The rows of a group lie close to one hidden flat surface of 5 dimensions, which passes through zero. Surfaces can cross.
In the rows, zero is written as 128.
Known rows, each followed by its group:
[118 102 126 170 143 128 153 130 148 148 152 138 132]
V
[ 79  94 155 128 158 111 172 152 192  47 168 131 142]
V
[159 137 136 142 149 161  69 126 109 177 114 113 122]
V
[166  84 151 116 129 112 139 196 119  41 114  80 133]
M
[ 92 130  93 164 161 144 126  86 106 179 135 155  90]
H
[102 133 104 152 152 114 126  82 109 126 120 116 123]
H
[144 136 142 155  90 125 111 149  80 194  82 135 101]
E
[134 112  98 117 138 157 119 144  88 114 125 141  82]
M
[152 121 124 131  72  85 175 165  90 157 100 134 122]
V
[169 120 120 150 139 131 118 120 136 149 138 106 156]
E
[161 161 134 132 101 110 101  94 124 166 106 107 167]
M
[109 130 124  98 100 144 160 118 182  81 168 163 145]
H
[113 105 119 156 128 127 171 166 110 191 132 170  88]
V
[142 158 141 116 109 112 109 112 128 149 112 113 154]
M
[177 152  87 109 135 143  91  72 123 135 135 100 164]
E
[127 192 105 111 100 138  94  53 110 198 112 147 136]
M
[155 133 125 148 124 128 112 107 128 145 123 110 143]
V
[126 138  81  96 120 160 109 107  78 105 118 145  86]
M
[153 146 136 106 102 102 120 112 134  92 111  95 168]
M
[169 141 123 137  98 158 105 129 112 197 122 143 124]
H
[153 159 116  89  88 116 113 121  83 134  94 118 126]
V
[133 140 127 120 136  89 120 104 109  82  99  79 152]
H
[ 71 125 125 111 173 135 133 142 111 117 127 147  78]
H
[122 105 134 106 179 138 138 160 164  88 165 125 136]
E
[125 105 173 116 156 127 130 209 129 121 124 122 106]
E
[105 125 164  99 116 100 144 172 131  69 116 119 124]
E
[ 63 105 157 136 147 132 161 188 130 127 134 174  75]
E
[ 57 126 119 114 184 108 141 117 113  78 122 127 100]
H

New rows, each followed by its group:
[168 158  88 119  88 128 106  63  99 114 103 107 154]
M
[145 171 129  55 116 132  77 107 105  84  97  99 135]
V
[ 65 131 112 162 103 120 166  95 133 131 134 174 104]
E
[ 93 120 143 120 179 130 119 169  94 135 111 126  81]
H
[126 122 135 117 129 134 133 178  94 169 115 150  86]
V
[139  71 120 139 151 148 148 192 108  78 134 125  89]
M
[120 101 125 167 117 111 178 103 194  89 170 130 176]
H
[129  87 167 167 170 114 136 193 128 147 124 110 115]
H
[ 87  97 100 149 193 159 158 117 176 131 198 168 119]
E
[115 100 157 131 139 122 155 169 163 101 148 131 131]
H
[161  87 128 181 125 113 151 134 147 105 137 101 159]
M
[152 141 139  82  78 134 129 134 152  89 135 130 154]
H
[150 108  90 184 120 136 139  89 127 142 137 126 138]
M
[138  97 149 168 134  98 157 139 165 103 139  98 165]
H
[128 142 152 130 133 123 113 144 126 174 118 131 127]
M
[152 162 118  98 125 142  76 129  58 172  81 116  93]
H
[152 141 113 129 103 124 117 116 101 166 108 128 123]
V
[113 109 110 167 118 103 175  94 169 102 155 135 163]
V
[147 157 106  79  54 167 134  97 167 115 158 173 149]
H
[ 96  96 128 177 174  99 159 118 147 105 144 114 137]
H
[ 99 146 101 132 123 126 139  71 149 132 144 149 142]
M
[136  79 169 175 138 124 165 188 184 134 163 135 145]
H
[140 125 142 105  96 149 141 156 160 117 150 151 134]
H
[117 184 136 147 115 125 103  70 139 249 125 150 148]
M
[168 151  95 120 120 137 100  77 114 142 125 111 156]
E
[119 140 135  94 136 133 111 112 143  74 132 112 140]
V
[117 153 122 143  67 107 139  87 107 128  93 138 130]
E
[160 148 108 125  83 157 113 101 128 167 132 148 136]
H
[155 120 127 145 143 139 113 135 121 166 131 121 130]
E
[105 135 142  88 154 154 104 168 108 132 121 141  82]
V
[101 178 103  31  90 122 124 122  75  86  97 145  96]
V
[146  89 149 128 136 111 147 185 134  66 128  99 131]
M
[ 84 138 142 134 145 131 137 126 154 170 149 158 122]
M
[122 143 104 137 143  93 117  64  98  98 100  86 148]
H
[171 136  84 164 101 140 109  71 101 169 115 121 143]
M
[158 102 105 171 136 156 123 139  99 176 124 137  99]
M
[140 120 105 148 113 117 144  89 142  95 136 115 160]
M
[108 137 147  69 138 111 120 155 114  64 108 109 119]
H
[144 104 153 188 116 117 138 157 126 177 111 127 125]
E
[131 122 156  96 118 100 144 156 155  55 127 105 156]
H
[147 107 155 164 163  90 114 160  94 145  92  74 128]
H
[137 124 142 112 107 157 135 161 158 137 150 163 124]
H
[156 149  92 158  95 128 115  56 115 165 115 125 151]
E
[133  89 121 168 143 130 154 142 144 110 149 129 129]
M
[144 115 152 183 119  92 147 113 179 147 141 102 189]
M
[156 166 110  88  88 123 100  93 106 112 104 108 147]
H
[116  99 151 127 153 127 139 185 135 114 135 133 105]
M
[153 131 138  98  82  87 151 171  96 120  94 117 130]
V
[107 108 122 169 156 134 143 128 139 161 148 148 114]
H
[138 143  97  98 121 157 101 118  76 132 108 138  94]
M
[ 92 118 149 119 176 155 118 152 148 113 150 142 107]
V
[115 116 112 176 158  81 141  75 128  97 121  87 157]
H
[127 104 151 139 124 162 145 184 157 170 159 172 107]
H
[ 91  93 146 171 196  99 149 154 121 117 126 108 111]
H
[157 115 179 156 136 107 122 184 141 170 118 103 145]
M
[130 111 155 113 120 103 152 181 125 110 119 119 125]
V
